Each new row is followed by its nearest point in the smallest flat space through zero that holds the last named rows.

j454, 5 rows:
[[  5 -32   4 -11   1  48  -3 -21  10]
 [  8 -17 -29 -53  29  40 -12 -42   0]
 [-34  -4 -25 -26  52 -19  30   8  47]
 [ 29 -18 -17 -20 -75 -23 -16 -16   3]
 [ 30 -39 -33   0  -4  41  45  35  -8]]
New rows:
[  6 -22   1 -16  -3 -28  -2   7  29]	[ -7 -11  -9 -11 -13 -20   7  -1  28]
[ 16  -7  52 -14  12   7  16  12   3]	[-6 -6 15 15  6 15  3  4  4]
[ -3   7  42  29 -18   3 -16   7   7]	[ -9   3  39  33 -19   1 -13   1   2]
[62 38 11  6  4 27 -8 62 -3]	[ 23   9  -3  24  -1  13  14  30 -41]
[-56 -15  46 -26  18  34 -28   8  29]	[-35 -13  35   4  27  25 -12 -26  37]
[ 18  -5  -2  21  24   8  -5 -18  -6]	[  2   2   5   2  13  17  -4  -4 -11]

j648 (5 x 9):
[[  5  47 -14  17  19  39 -25   8 -20]
 [ 10  47  -8 -29  53 -16  42 -13 -17]
 [ 28  54  11  11  57  35  14 -47  23]
 [ -2  58 -29  50  48   3  24 -11 -15]
 [-10  62 -64 -22   6  20  -6  51 -52]]
New rows:
[-14  23 -55 -73   2  -7   6 -22 -17]	[  5  26 -36 -64   3   0  26  17  -6]
[-52  45  -8 -41  -7  25 -13  29 -10]	[  0  27 -24 -34  -4  20 -15  29 -25]
[  2 -45 -22 -23   2 -29   7 -43 -25]	[ -4 -22   8 -17  -3 -31  21  -2   2]
[-40  35   0  11  13 -25  26 -16  48]	[  1   8 -15  18  16 -13  37 -21  22]

j217, 5 rows:
[[ 12 -37  46  17  42  39  15  55  10]
 [-25  15  22   0  -9  46  25   5  -2]
 [ 15   7  16 -18  12  40  22 -48 -30]
 [  1   0 -10 -14  24  -7  -1 -44 -15]
 [-26   2  11 -34 -43  25  30  16  -1]]
New rows:
[ 11  62 -10   7  -1   4   7  25  36]	[ -8  26  -2  30 -20   6  -8  14  11]
[ 14  12  -3  18  27  -1 -31  21   0]	[ 13   0   1  31  20  -7 -17  10   8]
[ -3  30  14  -7 -25   9  10   3 -12]	[ -3  18   4  -2 -29  18  10  -3  -4]
[  0   0  30  62  -9  -6   5 -17 -15]	[12 21  6 36  6 15 -9 -3  0]

j421, 5 rows:
[[ -4  14  20  14  16 -38  34  35 -61]
 [-29   9   5  -9  23  44  13 -18  -3]
 [ -2  26  22  -8  32  27  35  19  22]
 [ 11  27  24  10 -13   3  28 -16 -20]
 [-30  32  33  19  -3   1 -11   3 -53]]
New rows:
[  5  -8  -7   5 -62 -14  10  29  13]	[ 27  -1   0   7 -23 -26  -8   5  10]
[  9  -4 -24   2 -52  -7  55 -10  17]	[ 37  -7 -10  -2 -20  -9  36 -26   8]
[ 18  -7  35  -6  20  14   5 -62  -3]	[  2   9   4  -2 -11  26  19 -39  -2]

j886 (5 x 9):
[[ 36 -17  46   6 -32  20 -36   9 -34]
 [ 25   4  49 -33  31  55 -10  60 -47]
 [-31 -41   4  -1 -12  41 -23  42 -33]
 [-10 -16   4  28  38  16 -30 -26 -23]
 [ -1  14   3 -13  23  16   4 -17 -10]]
New rows:
[ -4  32  -9 -17  17  17  33  20  11]	[ -5  23  -7 -30  21   6  29  18   8]
[ 43  26  18  27 -26 -18   3  18 -37]	[ 43   5  32   6 -18 -12 -11  12  -2]
[ 43  41  32  14 -31   8 -15 -20 -29]	[ 48  15  39  -5 -23   4 -15 -27 -16]
[-39 -41 -16  29 -26 -17 -43 -21  39]	[-32 -39 -28  43 -30 -21 -22 -20  11]
[-41  13  37 -35 -19  30 -26  12 -15]	[-12  -7  11 -29 -18  41  -4   9 -28]

j732, 5 rows:
[[-19 -40  22 -15 -42  40  31  18  14]
 [  3  16  76  -5  51 -43  16 -11 -17]
 [ 22 -16 -22 -16   9  22  13  -3 -20]
 [ -8  -6 -16  -9  -4  -6  14   7 -24]
 [  8  38  30 -10 -17   8  18 -20  46]]
New rows:
[ -1 -33  20  13 -36 -13  16  41  24]	[-29 -25  23   5 -28   9   4  19  13]
[  0  41  34  10  30 -39  -6  39  38]	[-10  33  40  16  14 -36 -14  -9  20]
[ -8 -30   4  35 -32  -7   9  42  35]	[-31 -23  10  16 -33  10 -13  20  21]
[-36 -13   2  43  -2  42 -37 -33 -18]	[ -5 -24  -5  22  -1  10 -34  11  10]
[ 26  33  16 -20 -36 -37  -3 -30  32]	[  3  50  11  -5 -11 -11  10 -20  33]
[  2  -3  42 -40  29  25  23 -41   6]	[ 27   1  45 -24  20  17  33 -16   5]

j102, 5 rows:
[[-22   5  13  13 -11  32 -22 -66 -34]
 [ 26  19 -40 -33  11  32 -22  12  21]
 [-34  -3  20  15  42 -35   3 -13 -50]
 [ -7 -31  12 -11 -75  37   6   0 -29]
 [  2  -5  -6 -53 -24  23  -8  31 -19]]
New rows:
[  6 -17 -40 -21  13  12  35  13 -72]	[ -8 -26 -36  -9  11  12   0  28 -65]
[  6 -12  31   4 -64   8  -9 -44 -41]	[-21 -16  31   6 -55  26  -1 -37 -29]
[-73 -28  30 -62   1  22  -8 -16 -37]	[-37   1  38 -51 -12   9 -16 -11 -61]
[  5 -63 -16 -41  -9 -27   7   2 -10]	[ -3 -18  -3 -14 -13  -4  11  32 -21]
[  4  30 -36  16 -32 -21  -1 -10 -21]	[  2  -7 -13  14  -3   9   0  -6  -7]

j208:
[[-66 -39 -44 -19 -25 -24 -32   2  34]
 [ -6  12 -54   0  -5  -2  12  25 -12]
 [-47  -5 -60  36 -18  30 -25  33 -46]
 [-30  -2 -28  11  -6  10  11  41 -15]
 [-50  15 -48   8  -2  17 -35  20   5]]
New rows:
[  6 -18  -6  19  62  -1   4 -17  -2]	[10  7  7  3  4  4 -3 -7 -3]
[  0 -17 -13   0  -5  49 -55  -3  25]	[-25   5  -5   9   0  15 -46 -18   6]
[ 41  24   9  -4  -2  -4 -25   9  10]	[ 23  24   4  -4  12   3  -4 -15   6]

j844 (5 x 9):
[[-11  -6  22 -15   2 -30 -38  18   2]
 [-21  16   9  18 -34  -1  -2 -18 -23]
 [ 25 -61 -13 -43  18  11 -41 -34 -31]
 [-41 -19  36 -19 -13   2 -30  20 -27]
 [-30  -3  57 -13 -16   1   9  22  30]]
New rows:
[ 47 -31 -29  -5  -5   8 -44 -26 -16]	[ 33 -27 -28 -15  10  -6 -30 -38 -22]
[ -4  -3 -18  -3  19  -9  29  22 -29]	[ -4   3 -21   5  17  13   7  22 -15]
[ 39 -13 -14   5  -1  31  27  12  34]	[ 24  -6 -11  -3  18  21  36  -3  30]
[ 29 -11  -9 -12  -4 -10  22 -10  21]	[ 25  -5  -4  -5   7   0  12 -17  25]
[-13  11 -11  20  -9  26  -7 -10  10]	[-5  9 -4 11 -9  9 13 -6 -6]

j462, 5 rows:
[[-35  -6 -42 -32   3   3   6  27   1]
 [-49  -6 -17   4 -20  18 -31 -35  -2]
 [-13  17  55 -13  31 -44   2  28 -44]
 [ 40  -6  19  -3   0   6  -8  -6 -36]
 [-15   3  50  26 -20  41  29  29   7]]
New rows:
[ 32  35 -18  13  47  -5   4   1  13]	[ 32   6  -8   1  17 -27   9   1  19]
[ 21 -29 -10   7 -14 -54 -17  -1  -6]	[ 21   2 -10  -6  15 -28 -12 -16  -4]
[ 40   2  42 -34   3   9 -13  25  26]	[33  2 19  3  6  0 18 19 -4]
[-37 -20 -14  14  19 -13   6 -21 -16]	[-30   3  -7  -4   2 -11 -15 -12  -3]

j554:
[[-12  14 -57 -40   3  43  -6 -11  -3]
 [ 27 -24  -6  42  -7   5  20   0  33]
 [-17 -11 -49  -2   8  14  13 -41   6]
 [-15  12 -27 -20 -39  29   1  21 -34]
 [  6 -11  17   5  -6 -24  18  -4 -55]]
New rows:
[ 13  -1   1 -20  34  34 -15 -22  15]	[ 15   6 -14 -22  35  14  -9 -11  19]
[ 13 -15  26  -3  37 -41  -8  -7 -24]	[ 14  -5  34  -4  34 -35   1 -14 -22]
[-28 -24 -27  24  39   0  40   1  37]	[ -4 -17 -22  23  12   0  11 -31  36]
[ 13 -30 -23  -1  25  31 -11 -27 -29]	[ 17 -10 -30 -12  19  11  15 -23 -18]
[ 17   4  21  21 -30 -41   6  16   9]	[  5  -7  32  29 -18 -19   4  18   3]
[ -5 -38  14  12 -30  -5   4  -6 -39]	[ -5 -13   6  18 -25 -15  20  -1 -38]

j342:
[[-16 -12  10  -2  29 -34  46  -1   1]
 [-20   8  21  44 -16  10  28  -8 -25]
 [-41 -21  -8  32  -6  -6  56   4 -49]
 [-14  25   2  26 -19  31  36  19  58]
 [  3  38 -11  50  22 -16   7   7   3]]
New rows:
[ 6 -3 -2 -7 21 10 23 32 48]	[ -3   6 -10 -11  10   0  23  17  51]
[ 8 -8 -9 -8  4 27 32 26 36]	[-10  -2 -12 -10  -6  14  24  18  41]
[ -5  -4 -30  -2  28   6 -10  25 -62]	[ -5 -12 -40   7   8 -14 -12   7 -51]

j820 (5 x 9):
[[ 26   1  -3   9   7 -16  -7 -26 -65]
 [-62  60   5  24  39 -10 -14   5  -2]
 [-16  21  10  50 -13  13  16  19 -25]
 [ 40   4 -26  15  23  39  14   3 -28]
 [ 15  28 -21  20  19 -49   1 -47 -37]]
New rows:
[ 28  -5 -26 -66  49 -25  -5  24  28]	[ 17  -9 -24 -55  39   2 -17 -17  35]
[  3  58  -7   0 -29  14 -45  -8  29]	[-18  16  -3   2  10  -4   0   2  20]
[ 54  68  -7 -15  18 -12 -17 -16 -20]	[ 21  20 -26   1  37 -11  -4 -28 -26]
[-30 -22 -12  52 -13  43 -23  10  -6]	[-13   5  12  26  -9  30   8  29 -11]

j226 (5 x 9):
[[  3 -85 -19 -58  -2 -13 -33   9 -12]
 [ 18  47 -12  20  47   0 -12  29 -26]
 [-15  50 -12 -34 -10 -37 -20  -9 -18]
 [-16 -28 -35 -61   8  -8  -7  -9   5]
 [-11  19  31 -30  22  -9  10  -2  18]]
New rows:
[  2  18  22  10 -11  -9   8  20 -17]	[ 6 18 22 15 -4 -9 -7  6 -8]
[ -5   6 -42 -14  76  -8  36   7 -17]	[  1  17 -41 -22  65  17   9  15   2]
[  4  27   7  32 -43  -1 -45  22  -8]	[ 11  20   8  34 -34 -17 -22   4 -28]
[  0 -17  19 -10 -35  33 -13  10  30]	[ -3 -29  18   1 -19   5   8  -9  14]
[-23  38  -1  -4  33 -27  35  15 -11]	[ -6  47   1 -11  30  -5   8   3   3]

j973:
[[ -2  10 -17  12  -1 -38  20 -25 -34]
 [ 14  55 -40  48 -16  -5 -26  -4  36]
 [ -5  17  31   6 -19  -7  16  19 -27]
 [ 19   0  -8 -18 -32  33  -4  32   0]
 [-45 -61 -15  33 -63 -20 -43  70 -50]]
New rows:
[ 14  18  11  30 -22  38  50  22  16]	[ 17  36  18  -1 -20  20   9  19   5]
[-15 -35  20  -9  -6   4   4  27 -24]	[-16 -34  22 -13  -9   3   0  24 -24]
[ 16  38 -16  30   2  35 -20   1  -1]	[ 15  34 -14  17 -13  11 -10   6  22]
[-40 -22   0  35  -7  21  25  27  24]	[-18 -12  14  14  -4   3 -21  21   9]
[ 29 -15  22 -40  24  27  47  -4 -23]	[ 20 -10  24 -54  13  20  40 -11 -18]
[ -6  28  -9 -26 -27   7 -16  27 -28]	[ 10   9  -4  -3 -33   9   4  25 -18]
